There are 8 hidden switches. A switch that is on adds its own fixed numbers to the row, and there is some noise. The rows also spread widely along 13 directions, which tell nothing about the answers.
Some rows, each with its switches (1 for on, 0 for off) after it:
[-30.4  -6.1  -2.6  26.9  -3.7  -5.4  30.5  15.5  -3.2  -8.3  14.7   0.7
   7.9  -4.6   4.0 -45.6  -5.5 -12.0  -1.9  -1.3  -3.0   8.4 -23.0 -45.7
 -47.7  -1.8   7.0 -21.3 -10.7   6.6  16.0  -6.7  11.4  10.3  -2.0]	1 0 1 0 0 1 0 0
[-11.9  30.1 -11.5 -19.6   8.6  15.9 -11.0  -2.8   6.9 -35.8  -7.9  15.0
   8.2  -9.2 -27.8  23.0  -9.2 -22.0  17.6 -17.8  -0.5  32.2   8.1   7.0
   7.3   3.5  -5.9 -24.3 -16.1  10.0  16.9  10.3  -9.4  12.3  29.7]	0 0 0 0 0 0 0 1
[  7.2   5.7  19.9 -45.8  -7.4   6.1  -9.3 -20.2  -8.8  22.5  -0.2 -15.5
 -16.4   2.0  -2.5   3.3 -30.2  28.2   8.1  -8.9  -6.6  14.7 -12.5   6.7
   3.1  30.0 -22.2  -3.1 -23.4  -1.0   8.1 -15.5  -6.5   5.0   2.1]	0 1 0 0 1 1 0 1
[-13.0  13.7   9.3  -9.2  -1.5  -2.2 -11.2 -24.7  27.8  -2.6  -5.9  -4.3
  -2.1  -4.4   5.3   8.1  -0.3 -30.3  -6.3 -23.8  -5.2  10.0  21.0   1.8
  33.7   5.1   1.8  -0.1 -17.9  -4.9 -22.9  -6.4  15.9 -14.1  11.6]	0 0 0 1 0 1 0 0
[ -9.5  40.8  12.8   5.5  -2.0  -3.3 -39.1  -7.6  22.5 -10.5  -7.8 -12.6
   2.9  -7.1  -9.4   5.1   2.5  -4.9   5.4  10.8 -16.5  15.9  11.8   6.2
  41.8 -34.3   8.7  -6.0  -6.0  30.8 -11.4  19.3  -4.4  -5.8  -6.5]	0 0 1 0 0 0 0 1
[ 22.6 -14.7  -2.5 -23.8  14.7  -9.8 -19.6 -24.6   3.9  14.6  -9.2   3.1
  -1.3  -3.9 -12.6  18.6   0.3 -10.6  -9.4  -0.2  16.8 -22.4   5.0   1.8
  48.2   7.4 -14.1  11.3 -15.9  28.1  -2.5  13.5  14.8  -3.1   1.8]	1 0 1 1 0 1 0 0
[-13.6  14.9  -9.7 -32.7  10.3  17.4 -36.1 -13.3 -17.2  -5.8  35.0  17.5
   6.3 -51.8 -28.3  26.0  10.9   7.8 -12.5 -11.0  -7.9   7.1   1.0  -3.3
  20.1  26.9  -4.8  18.3 -24.7   3.1  -2.2 -20.5 -30.6  -0.3  19.8]	1 1 1 0 0 1 0 0
[-24.5  12.7  10.8 -10.8  -7.4  13.2  41.6  -1.6  -1.8  -6.8  -8.1 -19.2
   2.3  -3.3 -20.6 -23.9 -31.4  -3.7  -6.2  -3.2 -11.3   8.9  11.8  -0.9
   3.4   3.0   1.9 -48.9 -31.0 -21.6  -1.7  -6.9  -4.9   0.5 -13.2]	1 1 1 0 1 1 1 0
[ -4.9  16.5  14.2 -32.1  -0.2  15.5 -16.2 -12.6  -7.9  15.0  16.0  -2.6
  -1.9  -4.7 -36.5 -12.2 -19.4  31.4   7.5  15.0  -9.4   8.1 -16.1  -7.6
  10.5 -10.2   0.4  23.9  -8.7  23.9   8.3 -10.4 -40.5   0.6 -18.0]	0 0 0 0 0 1 0 0
[ -8.9   4.7 -14.6  -5.9  -8.5   3.4  14.0  -8.0   1.3  -3.6   5.8  -7.3
   3.3   0.0 -20.7  -4.5  -3.4 -25.5 -22.5   3.7 -12.0 -30.4  20.4  -2.7
  37.7  -8.9  19.1  -2.8 -12.2 -18.1 -17.3   8.6 -14.6 -22.6 -14.9]	1 0 1 1 1 0 0 0
[ -5.3   9.6  -5.8 -14.2  10.5   9.5  -4.8  -0.9  -4.0  -5.6   8.2   4.2
   7.9  -6.9 -29.6  -8.1  -5.7 -14.7  -4.0   5.5  -2.3  -4.8  15.9   5.1
  17.2 -12.2   8.4  13.5  -3.0  -7.0   0.5   5.5 -14.7  -5.9  -8.0]	0 0 0 0 1 0 0 0
[-34.8  16.7  -1.8 -11.3  -6.3  -1.4  10.2   9.9  20.8  -7.0   5.4  -5.9
   1.2   7.5 -26.1 -41.4   8.8 -34.3   2.6  17.9  15.1 -11.3  15.0 -10.0
  14.1 -24.6  26.9 -20.7  -9.0   7.3 -13.0   3.0 -16.0  -7.7 -16.3]	1 0 1 0 1 0 0 0
[-19.9 -17.1   6.0   4.5   0.9   6.3  36.6  -5.7 -12.2   9.4   6.6 -14.1
   2.3 -42.2  12.8 -21.8   6.9 -17.7 -18.8  -1.4   1.0   9.8  16.5  -2.2
   3.9   6.3  -0.8 -11.6 -27.8  -5.1   6.7  -5.8  27.9  -0.5  13.2]	1 0 1 1 1 1 0 0
[ 15.2 -10.6   1.3 -15.6  34.9   2.7   3.8 -16.2  13.0  -1.9 -23.6   8.7
  12.9  -0.9 -43.8  24.0  -8.7 -23.8   2.3  -6.9  -5.7 -14.4  19.6  18.7
  32.4  12.5 -20.5 -10.4 -21.1   0.1   4.3   5.0   8.7  16.2  -9.4]	0 0 1 1 0 1 0 0
[  6.4   5.0  14.1  -2.8 -17.7  -3.0 -20.3 -23.3 -15.5  15.6  16.7  -0.8
  -1.0 -40.1  40.3  13.9  -7.6  19.6 -34.4 -18.1  -6.8   2.0  -0.4 -17.2
  32.7  22.8  -0.7  10.3 -28.6   8.9 -16.6  -4.9  14.6 -28.0  20.6]	0 0 1 0 1 1 0 0
[-21.4  35.7 -20.6 -10.6  13.2  -4.8 -14.8  -3.5  20.7 -39.3 -23.5 -16.9
  -0.1   1.2 -19.7   5.1  16.0 -64.2  26.0   5.2  -0.1  21.1  33.9  37.8
  20.7 -15.6  -3.6 -34.3  -7.0 -10.0   8.6  23.3  18.4  13.9  29.2]	0 1 0 0 1 0 0 0
[ -3.1  -9.1  11.6 -11.6   7.2  -2.3   2.9   7.5 -13.0   5.6   7.6  -2.6
  -7.1  10.4   3.6 -19.0 -18.8   7.0   9.7 -19.1  -2.2  23.4 -23.5 -15.7
 -42.1  22.6 -19.6   2.0  -7.5  -2.6  19.0  -2.7  22.7  11.1   1.3]	1 0 0 0 0 1 0 0
[-14.8  19.2 -10.1 -38.6   8.9  14.5 -15.4 -18.9  12.4  -7.8  -1.7  18.3
   3.0  -8.1 -26.8   7.4 -14.0 -15.9   4.5 -15.9   6.2  16.1  17.8   4.9
  19.6  -4.8   7.9  14.8  -7.0   1.6  -7.0  -9.3 -19.0  -5.6  14.5]	0 0 0 0 1 0 1 0
[ 18.6  21.5  -2.6  34.2   8.1  -1.9  -4.2 -16.6  -4.4 -11.6 -16.6 -27.4
   9.1   5.2  -8.2   3.1 -45.3   9.2 -17.1  -6.0 -35.7  13.0   5.2   2.1
  28.3 -51.6  -5.5   6.7   6.1  -8.7   1.5  35.8  15.2 -11.4 -23.1]	1 1 0 1 1 1 1 1
[ -2.3  16.4 -10.1 -11.4  -4.0 -14.7 -43.3 -16.9   7.8   1.9   3.7 -20.7
  -4.8 -13.5  -1.9  24.9  20.4 -18.2  23.3  -5.3 -44.8   0.9   1.4   9.4
  -1.3  40.8 -21.3  -9.4 -18.9 -12.2   4.4 -11.1   9.6  17.7  13.6]	1 0 0 0 1 1 0 1
[ 11.9   7.2 -46.3 -20.9  -1.3  -8.7 -33.8  -6.8 -19.5  -5.5  11.9 -10.0
  -0.2   2.1 -31.1  14.2  20.1 -29.7  16.1  27.5 -22.4 -32.0   3.2  11.4
  16.5   6.1  -5.0  15.4   3.7  -0.8  22.4  19.3 -21.5   8.8   7.9]	1 0 0 0 1 0 0 1
[ -7.8   6.3  19.0 -37.5  15.6   0.8 -24.7  -7.3  24.5  22.1  -3.0 -10.0
 -13.3  20.6 -38.6 -13.0  -5.1   5.9  18.2  11.3  -4.3   5.7   0.5  12.1
  16.1 -17.6  -1.6  22.6   1.8  21.8  -7.3  -1.8 -15.5   6.0 -34.5]	1 0 1 1 0 0 0 1
[ 14.0 -16.8  31.8 -13.0   2.2   1.5   9.3 -15.8  -1.7  23.6  -2.6   5.0
  -7.6   3.8  30.0 -12.8 -41.2  10.7 -27.1 -37.1  22.3  11.7   2.0 -15.1
  15.4   9.7  -6.9  17.9 -14.8   0.9 -14.9   0.8  34.2 -23.8  -1.2]	0 0 0 0 0 1 0 0
[-17.1   8.6   5.9  10.1  -6.1  -7.6   4.8  -0.9  -3.8  -7.6  -6.1 -25.8
  -9.9 -14.9  28.1 -15.2  -0.9  -5.0  -7.0  -1.6  -2.2  29.6  -5.9  -3.4
  -5.2 -13.9  -4.8 -18.1  -8.7   8.3   7.9  16.6  39.5  -2.0  17.7]	1 1 1 1 1 0 0 0
[ -7.9  -1.7  14.0  -5.2  -8.0 -12.8  -1.3  -4.0  10.6  22.1  -8.7 -24.9
  -5.1  10.8  -0.9 -34.3  -9.9   2.5   7.7  16.4 -11.1  -6.5  -1.8 -13.4
  -0.5 -15.8   0.6  -3.8  -1.7  12.4  -3.8   0.1  12.6  -0.3 -28.3]	1 0 0 0 1 0 1 0
[ -0.4 -10.3   6.9 -27.8 -14.3  -5.1  13.6  11.5 -22.6   9.4  -4.8 -28.6
 -20.4  30.9  16.2 -10.7  -2.1  -7.3   9.4  11.3  -9.8   7.1  -7.1  16.7
  -7.9  25.1 -16.1 -18.7 -12.4  -4.7  17.9  20.0  23.6   0.5   6.0]	0 0 1 1 0 0 0 1

New rows, each followed by its switches (1 for on, 0 for off):
[ 13.5  -2.6   4.5  -1.3  19.8  13.3  17.9  -3.4  -9.6 -12.8 -26.0   2.8
  20.5 -19.6 -26.4  18.8 -23.6  -7.1  -3.2  -6.2 -13.5   5.2  22.9  11.7
  21.7   3.3 -17.9 -29.2 -21.7   1.0  16.2  16.6  17.6  11.2  -2.4]	0 0 0 0 0 0 1 0
[ -5.6  13.6   4.8  14.9  -3.8  -3.8 -17.1   0.3   5.8  -5.7   2.2  -9.2
   7.8 -15.8  -4.9   8.1  -3.5   1.8   7.8  -8.1 -39.1   7.9  -6.5 -17.6
  -9.7  10.3  -8.2 -16.2 -12.9   1.4   5.7  -1.7   6.9   9.3  -8.1]	1 0 0 0 0 0 0 1
[-16.4  19.3   3.1 -23.3   8.8  -5.1 -40.5  -4.0  19.7   9.9  11.9  -3.4
 -10.6  23.7 -32.4 -14.2  -5.9   3.1  18.7   0.0 -26.4   4.5 -12.1  -4.6
 -11.8  -8.8   4.8  32.0  10.5   0.5 -10.5 -12.0 -24.4   3.8 -30.2]	1 0 1 0 0 0 0 0
[-17.2  18.1 -34.6 -10.8 -18.6   7.5  14.0 -16.2 -21.6 -24.2  -3.0 -15.6
  -7.7 -18.4  15.3  -8.0 -12.1 -25.8  -4.2  -1.9   4.9  25.1   9.2   1.4
   6.5 -16.4   5.5 -14.2  -7.7  -0.8  20.8  19.8  11.8  -7.0  48.5]	1 1 0 0 1 0 1 0
[-19.2  -1.4  17.9   1.3   6.3  27.5  52.7  -4.2  -0.9 -10.3   0.5  14.0
  11.1 -14.0 -14.2 -16.3 -38.8  -1.2 -28.7 -28.3   7.2  20.6   9.5 -16.4
   6.4  -6.5   9.6 -15.6 -26.8 -10.2  -4.3  -7.1  -3.3 -12.6  -3.8]	0 0 1 1 0 1 0 0
[-30.5  17.5 -17.8 -11.0 -15.2  14.9  18.7 -26.0 -10.6  -2.9   2.2 -13.5
 -10.1 -13.3   8.0 -25.7 -19.4 -10.4   3.8   2.2 -14.7  38.4   2.8   0.8
  -6.3 -22.2   9.9   9.4  -8.9   8.1  19.3  -3.5  -8.4  -0.5  32.4]	0 0 1 0 0 1 1 0
[  0.1 -19.6  26.1 -32.2   9.9  13.4  41.1  27.3 -30.0  -0.4 -11.0  -9.3
   1.1  13.4 -10.2 -20.8 -17.4  -1.5 -18.3  12.8  34.7   5.5  15.3  18.2
  20.7   1.6 -10.8 -32.8 -20.5   2.8   6.2  28.1  25.0 -10.1 -13.0]	0 1 1 1 0 0 1 0
[-17.5  22.6   5.5 -30.5 -13.1   1.4  -6.2   1.6 -16.8  -6.9  -3.5 -36.7
 -15.8  16.4   4.3  -8.2  -6.2  -7.7  22.5   7.2 -23.5  35.4  -0.6  26.1
 -11.2  18.2 -19.7 -24.0 -13.7 -13.8  16.3   6.2  13.3   6.6  17.2]	0 1 0 0 0 1 1 0
[ -7.2   7.2  -5.6   3.9  -3.0 -16.4 -23.4  -1.8  -1.4   0.4   4.2  -7.7
  -5.3   7.0  13.4  -9.5   4.8  -6.5   8.8   6.0 -17.9   5.7 -17.3 -11.9
 -15.9   0.9  -3.7   7.3   1.5  13.9   9.8   7.3  13.6   3.4   6.9]	0 0 1 0 0 0 0 0
[  5.1  15.0   7.7  11.3  11.3 -14.5 -40.7   0.6  12.3   0.9  -2.1  -3.6
  -1.8  28.5   8.4  -2.2 -29.0   8.5   7.4 -29.4 -30.8  24.0 -13.9 -16.0
 -21.8 -13.3  -8.1  27.7  19.1  -4.5  -7.7  12.3  22.9  -4.3 -20.9]	1 0 0 0 0 0 1 1
[  6.7  -4.1  37.1 -13.1  10.4  -0.9  -9.0   6.0  -5.4  25.8  -3.7 -17.8
 -13.6   7.8   4.3 -35.9 -20.9  23.3  -7.9   7.7  16.8  19.0   1.0   5.7
  17.6 -35.5  -0.1  24.6   4.3  28.6  -3.7  24.9  25.6 -13.0 -29.1]	1 0 1 0 0 0 0 0
[-31.4  11.2 -17.8   2.6 -17.8   3.9  18.7  -1.6  -3.8 -16.5   4.8  -7.3
   2.9 -15.7  10.5 -16.4   3.5 -35.5 -10.9  -2.9  -6.3   7.6  18.6 -10.0
   8.5  -5.2  17.2 -22.3 -16.2  -4.5  -2.3   7.3   8.1 -12.1  21.4]	1 0 1 0 0 0 1 0
[  4.8   1.1 -22.1  22.6  -7.5 -22.2 -12.0  12.9 -21.3  -9.4   8.8  -8.9
   6.3  10.1   9.9  -9.1   8.0 -14.1  -5.1  19.0 -20.9 -25.4 -16.2 -18.6
 -11.0   1.6  -0.6  -4.4   2.4  -0.1  13.1  24.4  11.6  -3.1  -0.9]	0 0 1 0 1 0 0 0
[  0.9  17.5  -4.7  -8.2   4.4  -5.6 -32.6  -7.6   0.4  -3.0  -2.3 -14.5
   3.8 -28.9 -14.5  16.2  21.3 -16.1  -0.9  16.1 -16.6 -10.9  22.6  17.5
  44.6  -2.4  -1.6  -6.3 -15.5   9.8  -4.3  16.6   5.8  -1.4   1.6]	1 0 1 0 1 0 0 0
[ -3.9   6.0  -6.3   4.4  14.2  -9.1 -22.4  25.0 -24.6 -22.7  15.8  -3.2
   2.1  -9.3  17.2  -1.7  25.4 -40.7 -10.7  -7.7  14.0  15.5  17.5  15.1
  11.6   8.6  -5.8  -1.5  -8.6  -5.6   2.6  38.3  45.3 -10.6  27.2]	1 0 1 0 0 1 0 0
[-10.5  -6.8 -12.9 -14.3   2.9   9.4  26.9   1.6 -15.6   4.4   8.2 -10.2
  -9.3   5.8  -3.2 -33.6 -16.1 -32.9 -20.0  -3.6   9.1  -3.0  30.2  16.3
  14.1 -18.2  17.6  20.5   0.0 -31.3  -4.9  17.1   7.6 -21.1  -3.4]	1 0 1 0 1 0 0 0
[-10.5  21.5  -0.4 -26.5 -19.6  -8.2 -37.5 -20.1   7.7   8.8   0.3 -13.0
  -8.0   9.0  -9.3   2.2   2.3  18.9  20.3  22.1 -23.3   6.5 -26.4 -16.9
   8.2  -7.3  -2.4  10.8  -1.0  41.5   5.2  -5.0 -21.6  -0.4  -0.3]	0 0 0 1 0 0 1 0
[  3.0 -11.0  -9.9 -52.4 -15.2  13.9  10.0 -28.8  -9.1  26.1   1.6  -9.0
 -20.5  12.5   3.1  -9.4 -33.3  -9.3  -8.2 -16.0   2.0   0.8  20.5  10.3
  23.4   7.0   3.5  29.9  -6.3 -14.6  -5.1  -3.2  -6.5 -19.3   7.8]	1 0 0 0 0 0 1 1
[ -0.6 -11.8  16.2 -54.2   6.5   8.0  -9.3 -10.0  -1.0  27.8  10.6   1.3
  -8.6  18.8 -31.5  -4.9 -17.7  14.2   1.1  -9.6  -1.5  -5.6  -4.8  -2.8
   7.7  23.2  -9.7  24.8 -10.5  -2.0 -10.3 -19.0 -16.2  -6.0 -25.1]	1 0 0 1 0 1 1 0
[-15.6   0.2  -5.1 -39.5  21.1  37.3   9.9  18.0 -44.0  -5.8  32.5  12.4
   0.8 -30.2 -36.1 -13.9  -5.7   2.2 -13.1  -1.5  11.1  26.5  17.0  20.5
  -0.2  -5.0   5.4  33.7  -6.7  -8.7  17.5   8.0 -20.7  -4.6   7.5]	1 0 1 0 0 0 0 0
[ -9.3  27.7 -21.9  -9.2  12.4  -0.5 -16.4 -18.1   9.1 -21.2  -4.9  -4.0
  -1.6  -3.9 -23.4   0.4 -10.0 -30.6   2.0  -6.2   2.9   9.4  13.9  12.1
  26.8 -22.5   3.5  -0.7  -6.1  -1.8   0.2  15.4  -3.5   0.9  14.7]	1 1 1 0 1 1 0 0
[-13.8   4.8  -6.5  -4.6  -8.2  -7.0  -7.3 -41.7  19.8  21.3 -10.4 -25.1
 -13.1 -18.5  -2.3 -13.0 -12.0   4.0   9.5  10.5 -31.6   2.1  -8.1  -9.7
   1.5 -16.1  -1.7   8.0  -7.3  17.1   7.7 -19.3  -5.1  16.4  -1.8]	1 1 1 0 0 0 0 0
[-12.6   3.3  -2.2  -2.5   6.3  15.3  17.4  -0.7 -17.2  -9.2   5.0   0.5
   9.0  -6.8 -12.4   7.0 -19.4   2.8  -1.1 -16.7 -35.7  23.5  -3.2  -2.0
 -20.4  18.3 -11.8  -7.9 -17.8 -16.8  16.4  -6.7  -2.6   8.4   5.3]	0 0 1 1 0 1 1 1
[-22.4  13.6  24.6 -15.5   2.4  -3.8  -1.4  -4.8  26.8  -0.2  -7.1  -8.0
  -6.8   0.3   1.7 -14.4  -0.6 -15.5  -1.9 -16.1  17.5  20.9   8.3  -1.7
  19.0  -2.2   3.3 -18.9 -21.3  12.4 -19.4   0.0  22.2  -8.9   0.8]	1 0 1 1 1 1 0 0
[ -7.7   7.0  21.2 -29.1   7.1   5.5 -14.4  -6.2  12.4  13.7  11.0   8.5
  10.2  -2.2 -43.8 -13.2 -18.3  22.0  -4.8   5.0   9.2 -14.6  -8.9 -28.4
  20.6  -2.9   1.0  -1.3 -16.1  22.5 -16.7 -21.1 -31.7  -2.3 -38.0]	1 1 0 0 0 1 1 0
[-23.4  19.1  24.1 -34.1  18.2  24.7 -18.3   6.7   5.0   6.2  17.9   2.6
  13.7 -32.5 -50.7  -6.5   3.8   3.1  -7.7   0.7 -10.3   8.7  38.3  17.3
  33.7  -8.8  10.3  15.4 -14.1 -10.9 -26.4 -15.5 -26.9 -11.1 -32.3]	1 0 0 0 1 0 1 0
[ -7.1  -5.0 -14.4  14.1  -9.0  -1.2  21.8  -0.2   1.7  -5.5   5.0  -2.2
  14.4 -11.4 -14.2 -20.7   2.2 -26.0 -18.5  17.5  11.2 -28.0   9.3 -27.4
  27.6 -27.8  19.7 -13.8  -8.6  16.2   0.5  16.3  -6.0 -11.4 -11.2]	1 0 0 1 1 0 0 1
[-19.8  15.7  -2.4   5.1  -6.1 -14.3 -36.6  -4.8  18.9   6.8  22.6  -2.8
   1.7   6.6   7.4 -22.1   5.8 -18.0  -4.8  -7.2 -12.0   0.5   3.7 -26.5
   6.0 -14.3  15.8  28.3   6.1   3.2 -25.2  -5.5  -1.6 -17.5 -11.6]	1 0 0 0 0 1 1 1
[-18.8  -2.3  12.5 -21.7   6.1  -0.6  -9.2   0.9  22.8  20.0  17.5   9.8
   3.4   2.5 -17.6 -20.5   3.6 -19.3 -12.3  -6.1   0.2 -22.6  23.1  -6.0
  15.7   8.7  17.2  17.8  -9.7 -19.0 -34.0 -23.8 -19.5 -14.2 -29.7]	0 0 1 0 1 0 0 1
[-12.4   5.6 -10.7  -8.0   5.2   1.7  -5.2   9.8  -8.2  -2.8  21.7   1.2
  17.4  -5.5 -39.3 -16.1   8.4 -18.6  -7.0  13.6 -11.2 -27.6  13.4 -10.2
  12.6   2.7   9.7   0.0 -10.1 -13.3  -7.9  -3.3 -22.9  -6.1 -25.2]	1 0 0 0 1 1 1 0
[  6.2 -13.8 -24.4  -6.2  11.5  -5.9  -8.5   1.7 -31.7  -2.9  10.5  10.1
  14.0 -24.6  -1.7   2.8   7.8  -9.2 -16.7  15.0   6.4 -18.4   1.2  -8.0
   7.2   6.7  -7.1   7.0  -5.9   8.1  14.3  12.0   7.1   0.8  13.6]	0 1 1 0 1 0 1 0
[ -2.1 -10.3  -7.5 -45.0  -5.9   8.2  21.1  -9.3  -5.8   5.3  -5.6  11.5
   1.1  -0.7 -20.4  -0.9 -17.4 -11.2  -8.8  -6.5  19.7 -20.6  10.7  -7.6
  22.6  24.7   0.7 -23.9 -27.4   2.3  -3.0  -4.4 -10.2  -6.4   2.8]	1 0 1 0 1 0 1 0
[  5.3  -4.6   7.7 -34.0  -9.9  -1.5 -20.7 -23.6 -22.6  28.4  16.7 -16.9
 -17.3 -25.3  15.4  -3.1  -3.6  20.1 -15.0   6.4   6.0   1.6  -6.9  -0.2
  27.0  12.9  -9.4  23.9 -18.0  19.4   0.9  -3.3   4.0 -10.0  12.8]	1 1 1 0 0 1 0 0
[-15.5  18.3 -11.7 -25.2   4.9  15.0 -16.6  -6.3 -15.5  -8.4  20.8   4.2
   1.6 -31.0 -29.8   8.3  -5.0  10.4  -6.4  -3.0 -16.5   8.5  -1.6   0.3
   2.6   7.2   1.6  10.4 -13.6  -9.5   4.7 -10.0 -29.3   0.4   4.6]	1 1 1 0 1 0 0 0
[ -0.4  22.6  10.5 -15.1   4.4   1.5  -1.5  13.7 -17.2 -13.5  -0.6 -15.0
  -5.3  21.9 -12.2 -14.5 -23.8   3.6  -0.9   5.8   6.9  14.8  -5.3  13.5
   9.0  -9.5  -5.5 -17.5  -9.2  -3.5   6.8  26.4   2.6  -6.9  -6.3]	0 1 1 0 1 1 0 0
[-13.6  -4.3  15.0 -48.1  24.1  10.7 -18.8  -0.6  -3.2  14.9  12.9  10.5
  -7.6 -19.7 -26.4 -11.8   5.6   9.6  18.7  -1.0  22.1  28.6 -10.5   4.3
 -11.8  16.3 -16.7  15.5 -15.2  31.3  16.4 -15.4  -3.2  21.3   7.9]	1 0 1 0 0 1 0 0
[ -8.7   0.8  19.7 -25.5  -2.8  10.2   0.6  -1.1  -3.8  14.4   9.1   5.6
  -6.3  -4.6  -0.1 -18.2 -17.9  15.1  -7.4  -2.5  12.6  14.1  -3.6 -10.3
   7.9  -3.0   5.9   9.7 -11.9  20.1  -1.7  -2.9  -7.6  -8.7  -5.3]	0 0 1 0 0 0 0 1
[ -9.4  13.8   9.0   1.6  14.2 -12.1 -24.4  10.8  12.2  -6.7  -1.6  -8.6
   3.7   5.5 -24.5  -9.1   2.8  -3.7   7.2  10.2 -10.4  -4.5  -6.6  -6.7
   2.8  -9.9  -5.1 -13.7  -4.4  10.2  -3.6   9.6   3.9   8.9 -25.8]	1 1 1 0 0 0 0 0
[  1.2  -6.6   9.9   1.0  -3.8  -9.8 -11.7  -2.8  -6.5  12.4   9.7  -4.3
   1.6  -6.7   9.3   8.5   0.1  10.9 -14.9  -6.4 -29.8 -14.7  -9.8 -13.4
   0.1  25.0  -6.6   5.5 -13.2 -10.8  -9.7  -6.9   9.7 -10.0 -12.1]	0 0 1 1 1 0 0 0
[  1.6  -4.7  -3.6  16.6  13.6   4.2  13.7  -6.4   5.1 -14.2  -6.8  19.9
  15.9  -7.3  -9.3   4.3 -30.4  -8.3  -8.4 -32.5 -14.2   5.2  -4.6 -26.6
 -19.6   6.7  -6.2  -5.7  -9.1 -10.0   8.3  -3.4  11.9   6.5  -0.4]	0 0 0 0 0 0 0 0
[ -7.6   2.8  29.0 -25.6   9.5  -1.5 -33.2   0.8  -4.5  20.0  20.1  -5.6
 -12.8 -10.1  16.0  -9.5   0.1  10.1  -6.8 -20.8   2.9  26.8   1.1   5.0
   3.9  16.4  -8.0  30.3 -10.3   1.5 -16.1  -5.1  23.3 -12.5   1.0]	1 0 1 0 0 1 0 0
[-11.9   0.2  10.3 -45.4  -1.2   1.6   1.7  -1.0   6.6  17.2  -2.8  -9.2
 -18.8  43.2 -13.3 -25.5 -27.3  -5.4   6.2 -10.8  -2.2   5.1   4.9   7.5
  -3.0   5.6   3.1  11.0  -0.9 -15.7 -14.3  -3.2  -2.8 -11.6 -22.6]	1 0 1 0 0 0 1 0
[ 19.5 -19.5  16.9  17.5   3.8 -20.7  15.3   4.4  -9.5  12.5 -10.1 -17.7
   2.2  33.7  -0.5 -16.7 -26.6  15.3 -12.1  11.1 -13.1 -27.0 -29.1 -23.9
  -5.2   4.0 -17.8 -17.7  -7.9   3.2   5.9  14.9  21.0   1.1 -38.4]	0 1 1 1 0 1 0 0
[ -0.1  -2.1  10.3 -25.9   8.7  -4.1 -12.8   6.2   5.9   5.2  -6.0  -6.4
  -7.3  12.8  -8.3  -6.5  -2.5 -13.8  16.4  -7.1   7.1  10.5   3.1   5.0
  -2.4  12.0 -13.4  -8.4  -7.6   7.9   6.1   8.6  19.2   9.8  -3.9]	1 0 0 0 0 0 0 1
